The same things were measured in two ways. Each way mixes the same 13 hidden numbers, adds some noise and spreads widely along 6 directions of its own, which tell nothing about the thing.
In the rows, zero is written as 128.
Some things both ways: the first way, then the second way.
[107 100 110 125 185 123 149 123 111 184 123 127 135  72 144 145 133 145
 110 121 142 103 145 125 126 138 112 109 137 108 140]
[110 188 130  92 138 176 153 154 173 152 129 184  85 122 133 124 141 132
  98  89  91 147 108 113 104 137 158]

[112  95  96 103 111 161 141 138 108 146 146 115 110 141 143 121 157 101
 140 128 120 132 146 157 143 117 151 116 121 137 113]
[134 108 202 150 107  85  98  93  37 111 169 157 177 172 135 109 112 129
 112 184 113 130 168 146  78 159 132]

[109 170 145 160 109 136  97 133 107 125 148 147 126 104 164 165 129 115
 114 119 106 132 135 189  80 112 126 156 104 153 107]
[197 126  86 184 132 114 119 157 159 107 192 114 199 124 162 149 160 121
 134 124 137  59 207 104 161 158 108]

[129 118 106 143  88 126 149  94 147 129  90 118 148 152 182 137 136 100
 141 144 128 134 139  94 155 137 131 114 119 135 144]
[146 104  92 151 154  69 157 143 147  92 122 117 170 152 105 125 141 202
 137 129 144 123 127 126 140 126 108]

[141 182 120 117  67  90 145 152 181 103  94  92 118 144 130  98 136 116
 206 151 133 117  96 123  92 183  87 165 154 138  99]
[186  92 167 114 137 133 125 101 135 143 169 150 214 125 140 123 177 135
 102 172 115 115 158 114 104 165 121]

[109 119  99  59 103 143 115  97 117 150 138 137  81 138 124 197 114 153
  35 122 163 136 160 147 155 151  63 121 164 120 126]
[117 177 169 127  83 121 134  77  53 162 189 228 122 157 137 124 111 171
  49 110  78 149 177 125  54 155 110]

[124 116 117 124 152 115 151 145 139 151 126 131 153 112 131 125 149 126
 117 116 151 103 131  97 128 151 105 127 139 100 108]
[147 128 152  74 138 211 142 170 177 141 124 105 159  73  85  86 124  32
 181 123 124 108 148 109 106 124 151]

[105 127  84 106 112 114 146 109 119 139 154 108 150 130 105 159 137 124
 100 101 183 126 134  68 124 159  99 137 142  73 108]
[153 110 111 132  93 102 121 154 132  55 170 147 129 125 160 153 151 164
 101  98 138 134 133 128 122 126 152]

[135 148 153 164 135  95 138 142 162 119 125 108 137 111 128 107 136 145
 167 157  97 109 110 132 119 120 143 144  98 110 141]
[169 107 116 120 149 118 140 141 141  92 124 104 227 128 155 118 158  89
 149 128 126 124 125 121 150 136 116]

[134 113 136 100 109 133 114 129 137 146 156 137 121 178 142 145  69 116
  99 159  99  85 161 125 112 120 106  86  95 198 131]
[179  75 116 127 204  58 118 163 164 171  88 104 118  62  57 153 147 140
 197 145 146 150 148 133 164 158  91]

[146 116  77 105 162 164 120 123  93 126  64 163 111 184 134 170 139  31
 107 172 108 161 180 192  81 115 138 118 166 187 203]
[111  77 164 125 143 120 100 115 138 212 147 147 111 101  90 143 117 188
 101 148 131 142 176 180  75 171 140]

[100  97 116 134 124 138 132 142 146 174  96 142 146 124 151 150 147 128
  99  86 135 127 155 116 166 159 130 127 152 162  94]
[135 146 122 164 119 102 140 147 129 141 184 209 146  85 128  84 157 167
 120 127 101 105 182 127  93 135 113]

[ 85  82  55  96 142 154 166 145  91 183 128 105 137 109 129 101 173  93
 154  88 160 126 151  99 132 155 127 112 149 126  97]
[164  95 175  99 136 151 103 160 130  80 163 114 132 106 121 104 114  69
 165 165 112 119  91  85 128 113 169]

[146 182 181 146 106 103 101 159 153  99 156 139 133 133 106 118 106 161
 121 125 127 118  98 137  89 127  96 159 118 118 105]
[159 100 141  85 148 100 105 140 158 155 120 144  65  93  96 162 173 170
 117 106 147 168 138 136 119 157 141]

[127  91 103  96 155 127 141  91 114 147 159 120 147 105 135 148  95 145
  94 109 170 110 143  52 145 160 113  92 120 132  87]
[128 168 118 110 134 118 141 144 132  89  73 155  73 129 143 123 160 143
 133 102 165 127  97 139 138  92 123]

[193 149 187 134  92 114 109 152 151  78 111 136 116 167 103 109 112 142
 123 168  97 122 119 156 107 131 124 144 121 122 112]
[166 157 138 114 134 109 136 117 154 139 154 141 108 135 102 125 140 126
  96 102 104 129 153 111 136 172 120]

[152  96 171 145 171 127 142 183 104  76 185 174 117 127 106 117 138 139
 103 149 102 132 113 155 131  85 201 127  86 107 136]
[165 121 138 120 133 112 120 145 129 131  98 103 127 118 103 129 153 118
 151 120 159 117 178 123 128 171 155]

[117 142 124 138 129 141 111 147 130 128 112 148 120 114 147 173 159 123
 104 104 124 152 140 181 119 134 128 162 142 148 111]
[167 108 103  81 166 109 133 138 212 142 118 124  63  95  99 164 153 130
 141  95 115 154 100  67 165 141 138]

[116 144 147 112  66 117 135 101 130 129 174 112  81 118 129  92  48 172
 145 139 116 117 100 109 164 116 115  99 107 114 162]
[124  73 125  84 171  72 122  98  88 123  89 141 132 158 107 121 117 175
 164 123 156 173  94 108 122  98 119]

[132  99 110  73 135 136 146  82 126 129 139 145  89 118 161 157 127 145
  63 157 171 134 130 120 177 135  91 104 153  86 130]
[190 109  98  66 121 139 119 101 143 126 161 101 112 124  41 156  94 114
 126  97 120 136 123  57 141 110 108]

[165  78 111 108 134 114 173 139 121 123 138 128 109 152  93 116  78 118
 111 165 120 108 142  83 125 147 157  90 106 113 149]
[163 122 106 169 139  80 128 142 121  97 152 153 184 127 166 114 164 170
 112 112 140  99 178 143 152 162 117]

[115 181 142 103  39 116 105  80 156 140 215  89  99 182 141 137  30 131
 133 167 123  84 110 124 106  99  76 108 102 119 151]
[150 102 110 127  96 115 140 119 156 144 171 114 142 105  86 116 111 129
 122  81 121 108 209 107 105 168 128]

[163 118 117 127  52 122 159 116 148 127 106  89 167 144 163 104 147 104
 179 114 137 100 124  92 158 164 129 130 143  76  86]
[ 94 156  97  95 162 110 159 152 203  73 107 157 108 209 115 119 153 127
 160  99 141 143 117 107 103 110 162]

[144 108 107  90  98 122 166 144 109 122 159 109 104 115 124  94  94 141
 160 127 139 113 116 101 130 150 116 103 117 123 124]
[170 166 122 128 145 104 135 120 145 110 128 134  92 162 153 129 159 164
  89 106 107 118 110  59 165 166 162]

[124 140 148 138 175 111 120 121 162 117 147 129 135 112 119 131 127 167
 121 136 150 138  94 104 142 117 120 134 125 119 133]
[140 177 106 114  71 136 155 124 155 134 133 158 102  92 141 101 191 167
  68  60 122 117 149 109 104 140 142]

[159 103  92  74 109 161 111 133  85  89 109 120 124 200  87 128 132 100
 136 128 156 171 146 120 102 145 127 118 150 203 113]
[150  45 191 143  96  49  65  92 105 150 141 126  71  84  88 167 144 190
  89 198 132 152 127 155  95 156 141]

[109  95 100 127 194 132 148  78  95 130 109 131  92  99 120 113 129 148
 106 182 138 172 133  98 142 106 152  93  99 130 179]
[164 210 114 106 107 199 220 139 151  84 112  95 127 129 156  74 126 120
  87  78 100  96  60  28 163 108 114]

[147 151 100 144  87 122 126 138 152 131  84  92 164 160 118 138 144  93
 160 110 135 134 147 107  76 176 112 160 129 157  82]
[131 113 157 135 128 150 157 155 190 102 133 129 187  99 165  90 154  70
 147 150 125  95 151 154 107 137 117]

[115 131 122 132 137 129 141 131  79 102 156 138 114 106 125 118 124 118
 157 137 123 143 110 148 118  98 164 125 116 113 171]
[148  56 110 128 145  98  88 135 104  82 122 101 198 162 147 159 146 146
 158 155 172 126 124 134 131 115 159]

[104 199 169 117  57 101  90 127 112 102 158 156 134 156 124 150  82 111
 115 134 124  95 120 149  80 134  96 151 157 136 114]
[131 180 143 104 159 157 146 162 111 120 120 188 116 162 122 102 142 156
 143 111 152 117 154 122  91 134 157]

[161 137 154  81  77 119 107 106 148 111 140 114 124 170 137 142  65 159
 137 139 153 107 105 116 135 146  76 109 154 159 121]
[146 181  75 145 116  62 126 106 141  84 158 173 143 172 142  93 194 171
  75  90 112 104 127 100 151 131 129]

Other things, the second way, with their names:
<670>: [153  77  91 135 141 117 139 146 147  86 159 113 203 112 116  99 117 125
 166 127 126 106 125  98 136 103 124]
<451>: [171 114 142 164 127 112 126 135  75 116 191 159 204 114 190 134 125 157
  97 124 105 121 169 135 137 161  98]
<562>: [111  90 112 125 135  68 131 101 150 120 144 152 170 122 143 107 127  96
 143 108  88 147 136 116 128 132 109]
<128>: [138 113 152 142 104  85  88 113  84 145 115  81  91 123 124 142 129 149
  92 130 131 142 136 143 128 171 143]
<299>: [133 152 161  52  93 204 136  98 147 151 124 163 131  95 123  66 141  54
 120  91 110 110 147  88  93 132 172]
<672>: [153 166 161 105  90 128 139  86  39 127 131 185 126 132 141  93 147 171
  82 115 124 131 129  92  95 119 112]
<121>: [162  91 146 118 126 164  93 127 137 176 192 134 181  84 125 143 125  72
 141 148 106 110 197 121 101 156 125]
<160>: [100 135 111  96 139 179 159 146 203 192 113 153 115 115 107 156 146 117
 157 107 129 131 186 104  57 133 133]
<246>: [122 136 138  57 177 148 105 150 192 171  92 140  54 120  77 159 157  93
 159 128 143 160 110 132 110 122 148]
<585>: [146 151 116  96 120 160 172 125 182 133 116 121  99 113 125 115 125  77
 152  96 110 107 136  34 124 122 129]
<101>: [139 147 155 109 119 185 141 118 122 174 115 114 138 123 125 111 127 122
 113 121 130 103 161 107 103 156 144]
<256>: [171  72 144 156 121  21  77 110  69  64 156 146  96 111 124 153 105 164
 117 166 111 146  79 126 169 107 110]
<644>: [ 94 139 154 113 142  88 168 109 137 151 127 179 123 157 125 102 128 152
 119 109  87 172 139 107  78 161 136]
<699>: [142  77 210 164 109 117  97 112  37 168 184 196 202 103 134 134 120 197
  88 184 147 132 227 243  42 171  80]
<263>: [117 123 165 140 100 134 145 132  95  75 123 130 179 141 175  72 121 110
 128 116 147 105 159 171 107 142 135]
<84>: [ 96  80 149 127 128 111 133 147 168 152 125 138 207 133 110 134 170  99
 189 160 160 140 233 174  19 149 133]
<66>: [153 114 147 125  69 129  98 100  62 128 177 136 106  97 125 115 103 163
  72 110 112 121 133 103 114 129 136]
<39>: [119 151 167 118 132 155 121 128  95 168 124 136 121 112 119  87 115 108
 129 143 107 118 129 116 104 134 145]
<202>: [191  82 118 126 114 118 156 114 136  91 109  77 157  89 126 107 141 156
 126 133 152  94  93  78 166 104  95]
<621>: [149 143 126 107  95 145 131 120 166 142 158 141  76  96 137 128 150 138
  81  82 106 121 140  91 124 151 155]
<8>: [159 112 136  67 162 137 105 148 113 157 113 120 101 127  59 162 114 114
 177 117 146 160 156  92 106 136 149]
<453>: [ 75 103 150  90 128 119 124 133 118 120  83 125 132 140 116 104 115  99
 161 110 133 175 123 154  82 128 167]
<216>: [ 68 113 150 108 105  99 105 106 110 130 132 186 102 113 153  70 112 118
 118  78 115 154 151 174  99 140 172]
<343>: [107 195 121 116 142 112 177 140 147  93 111 199 111 132 176  69 166 151
  94  81  97 142  72 122 141 113 120]
<544>: [169 105 109 124 140 125 140 150 194 104 150  65 153 101 108 128 105  50
 165 121 100 110 120  78 166 132 106]
<387>: [112 164 156 111 114 100 173 107 156 151 135 209   6 109  96 146  81 186
  73  88  63 171 114  99 106 150 113]
<78>: [168 112 112  99 132 119 131 117 152 119 137 149 127  89 113  83 169 121
 148 126 130 101 108  60 132  88 119]
<150>: [168 134 102 155 136 105 165 142 156  60 109 106 188 149 178 114 175 149
 121 128 146  92 116 106 170 140 120]
<433>: [130 147 146 154  91 126 115 122  94 147 163 163 101  83 127  96  91 140
  99 100  83 106 165 113 119 162 161]
<424>: [134 135 176 124 119 159 186 150 119  83 125 166 229 133 161  78 154 107
 149 156 140 116 161 146  63 129 110]
<374>: [141 190  62 138 132 114 191 148 200  52 121 154 186 170 189  81 203 117
 133  66 121  95 133  66 151 130 144]
<135>: [129 141 168 140 139 120 139 116 103 150 133 139 130 125 151 110  96 136
  91 123  84 139 133 126 136 178 134]
<384>: [148 141 110 124 136  80 150 103 138 118 127 149 148 139 150 123 149 147
 100  91  96 142 128  90 155 159 124]
<580>: [160 163 107 119 144 153 181 175 180 105 105  91  96  97 127  89 141 133
 139  76 124  99 110  49 170 145 165]
<738>: [117  92 157  86 144 169 128 147 183 162 110 111 102  99  87 138  99  95
 155 144 130 135 127 136  97 133 148]
<495>: [135  78 117 127 158  91  94 125 102 140 127 142 145 124 120 147 115 144
 160 128 139 142 155 130 127 136 137]
<232>: [166  81 103 131  85 127  86 120 157 195 195 107  82  29  56 129 115 179
  92  96 111 100 175  94 122 158 161]
<694>: [168 122  67 155 117 109 135 151 165 106 187 105 224 133 119 123 157 123
 133  97 126  90 197 104 131 151 125]
<292>: [104 150 155  63 102 180 122 136 163 187 131 148  54 104  62 100 142 115
 126  91 137 139 171 120  41 139 181]
<723>: [141  94 136  83 149 110 138 140 135 125 115  87 153 138 100 122 134 113
 159 109 135 172 125 102 109 143 140]
<339>: [120 131 169  79  99 177 132 128 125 104  94 116 103 100 134  76 144  77
 127 128 157 119  88 140 107  87 140]
<454>: [109 171 172 113 109 171 142 137 132 130 112 139 127 126 114  75 141  94
 122 139 129 109 140 147  74 126 142]
<249>: [155  81 111 131 166 101 135 153 160 117 148 127 197 109 136 116 153 116
 176 133 125 124 151  99 130 136 124]
<593>: [114 119 162 104 149 130 117 135 110 147 149 199 170 137 136  95 188 120
 164 157 151 134 179 143  38 115 128]
<489>: [132 109 113  73 151 195 128 159 135 149 117 128 120  85  57 107  79  86
 206 113 152 109 142 100 104  79 135]
<336>: [158 112  59 113 145  93 116 129 187 128 118 148 129 110 128 136 192 154
 143  79 162 103 157 100 153 125 134]
<48>: [175 157 158 116 117 153 162 152 107  81 125  60 157 101 119  53  95  63
 121 101  99 115 100 103 174 151 133]
<254>: [152 132 172 130 150 104 125 123  69 135 132 198 209 127 167 114 178 136
 130 159 126 136 170 148  96 155 112]
<68>: [139  66 145  91 104 113 105  99 131 148 168  76 134 115  39 112  79 127
 107 124  85 158 121 100  98 157 172]
<110>: [134 139 162 120 148 123  98 158  58 116 125 163 185 132 159  98 179 106
 155 160 157 132 141 167  91 113 121]
<255>: [152 148 157  64 124 182 167 132 160 143 102 126  80 131  61 111 133 165
 119 117 146 123 124  67  82 141 175]
<727>: [121  80 156 101 163 117 143 139 176 171 126 149 130  93  83 118 130 142
 164 137 128 158 159 145  80 147 117]
<536>: [148 108 133  48  99 234 143 137 179 140 141 102 127  89  73  95 103  80
 140  94 123 110 115  68  97 112 186]
<247>: [129 135 169 125 123 131 161 115 149 178 134 130  67  93  88 118  81 156
  94 126  73 137 124  87 109 162 126]
<270>: [105 150 154 135 141  72 169 115  96  77  83 167 109 201 155 138 114 176
 116 131 130 162 102 130 106 132 119]
<180>: [140 160  80 105 171 119 109 148 142 149  86 156  72 128 146 164 175 144
 159  92 154 128 129  80 157 124 146]
<525>: [118 115 171  92 127 150 122 124 100 102 140 175 198 139 184 106 151  61
 142 135 127 145 144 160  84 115 117]
<679>: [167 179  58 155  82 103 133 149 176 125 187 134 160 128 132 161 182 121
 103  53 115 100 236 104 116 178 121]
<348>: [107 110 123 121 139  91 125 131 168 178 100 145  69  94  93 138 158 212
 102 106 138 154 141 158 105 152 143]
<538>: [165 149 129 117 133 180 154 155 162  76 153 124 218 105 167  44 163  39
 157 132 107  72 113  79 146 107 134]
<647>: [122 174 130  90 139 118 140 122 142 111 152 151  79 178 107 100 107 118
  99  58 106 149 130 117 131 152 145]
<111>: [153 128 105 131  78  96  76 124  90  97 160 132  74 117 123 147 144 164
  82  99 151 122 128 142 138 109 129]
<275>: [135  90 171  69 129 142 109 136 111 148 148 160 141  86  84  97 129 129
 129 125 111 173 127 138  83 132 161]
<370>: [141 148 141  61 165 130 133 125 169 116  98 144  85 145  86 117 163 121
 125 134 133 152  60 109 130 103 133]

Some of these things the first way, each followed by its name:
[134 152 147 173 128 132 109 135 150 125 107 146 164 121 170 149 133 129
 137  98 127 146 120 141 127 116 124 147 124 152 136] -> <348>
[ 96 136 128 153 119 144 115 161 115 133 117 157 106 132 129 159 148 116
 105 120  98 158 145 197 118 109 158 153 126 157 153] -> <249>
[117 153 163 149  45 119 105  97 112 101 166 100 122 136 129 136  98 151
 143 137  92 124 124 140 127 112 163 140  81 126 106] -> <270>
[ 98  98  92 108 126 159 137 118 116 155 184  97  98 175 145 142 137  84
 137 184 110 117 142 169 111  76 160  99  93 135 156] -> <84>
[137  93 118 139  78 141 165 172 133 165 142 151 117  99 154 157 112 193
  52  49 181 141 135  96 157 170  83 128 107  88  87] -> <727>
[188 196 160 140  58 114  90 137 178  87  62 148 172 189 127 159 164  83
 104 106 114 127 146 159 129 154  79 192 187  93 106] -> <647>
[123 204 200 101  97 104  48 143  98  86 169 151 114 169  49 124  60 180
  94 138 125 118 118 148  63 107  57 139 130 175 135] -> <110>
[ 93 134 143 141 112 139 132 149 123 155 217 138  97  93 148 138 117 201
  80  98 154 134 105 143 151  77  82 124  72  75 152] -> <723>
[138 122 122  90 134 137 113 128  89 131 118 134 122 138 101 105  98 130
 127 125 123 125 152 121 123 124  96  97 137 176 156] -> <39>
[115 151 119 126 124 127 109 151 131 123  82 137 137 142 110 151 151 113
 132 109 137 149 136 152  98 159 115 160 170 176 113] -> <538>
[168  94 140 121 210 132 129 101 106 109 118 139 145 110 103  94 135 137
 110 147 142 140 126  89 153 112 148 102 129 103 128] -> <111>
[159 115 143 134 167 139 121 150 108  92  83 190 127 138 102 125 133 133
  85 114 137 179 128 135 153 117 139 130 162 133 176] -> <232>
[106 102 145 165 176 135 132 141 117 154 133 134 146  90 131 107 140 120
 146 122  75 112 138 149 165  94 203 117 112 134 149] -> <433>
[113 141 111 143 135 105 146 131 139 155 116 118 114 105 105 128 122 129
 110 143 105 117 151 117 113 140 114 135 107 103 150] -> <451>
[117  67 112  93 126 164 118 115  71 143 142 126 112 140 105 148 109 143
  89 109 135 142 164 125 148 135 160  94 125 177 101] -> <256>
[ 81 125 121 127 128 152 119 104 111 141 171 110  87  97 144 127 131 133
 137 142 101 144 129 167 145  97 171 126  97 148 119] -> <585>
[103 134  87 158  94  89 175 129 200 142  90  78 181 119 154 104 198 102
 181 109 144 112 121  46 157 192 128 160 128  90  60] -> <424>
[130 135 162 152 100 113 132 164  99  99 168 156 124 115  92 108  87 181
 104  96 134 143 109 102 125 121 131 130  90 112 136] -> <580>
[ 94 188 170 132 105 111  81  90 113 119 127 158 141 118 136 137  96 117
 111 129 110 115 128 142 127 118 112 135 159 140 137] -> <489>
[ 85 101 140 159 213 125 170 167 158 172 187 132 108  18 172 116 150 174
 153 109 134 113  74 157 167 114 187 136 122  88 102] -> <299>
[ 95 207 178 129  51 118  80 150 141 131 163 121 113 129 121 106  91 171
 148 102 130 115  96 159  96 126  69 161 136 151  90] -> <593>
[ 80  71 101  97 100 152 144  77  98 211 193  96  86 100 158 181  61 172
  69 125 143  99 158 117 146 138 130  76  92 132 103] -> <387>
[137  96 154 170 168 129 154 139 134 130 136 143 118 110 156 112 153 143
 120 168 102 127 117 154 158  80 180 115  89  81 169] -> <694>
[152 106 132 132 105 115 148 156 138  88 112 141 126 147 107 156 145 143
 109 116 135 153 121 127 154 154 165 151 142 110 123] -> <374>
[148 193 180 167  54 136  59 133 125  93 102 137 143 149 123 158 137 156
 107  94 106 158 141 182  98 119  95 181 113 157 101] -> <544>
[ 99  46  58  81 185 133 189 172 130 176 136 151 110  93 135 176 172 135
  62  99 167 124 162 109 165 178 122 112 141 121 105] -> <254>
[134 123 112  81 148 136 113 107  91 118 165 129 113 137  83 144  74 164
  88 115 197 155 118  78  95 145  83 109 136 150 112] -> <339>
[132 128 144 133 143 123 113 137 126 123 156 140 132 163 102 137 110 140
  88 145 126 125 137 119 110  97 114 117  93 131 155] -> <48>
[114  90 121 163 218 131 164 152 140 171 132 111 110  57 120  99 179 139
 142 146  97 125 128 156 144 113 195 136 103  80 122] -> <525>
[107 167 161 130 147  93 106 103 175  84 107 121 123 128 107  83 154 129
 165 176  95 134 100 118 171 120 150 149 147 142 125] -> <672>
[182  96 144 111 179 135 134 152 103 114 100 147 130 121 110 102 146 124
 116 148 122 120 141 144 115 134 133 116 140 119 114] -> <246>
[120 168 115 166 122 141  98 125 124 130  71 135 171 123 165 161 184  65
 152 103 110 149 150 179  95 132 132 175 153 155 114] -> <738>
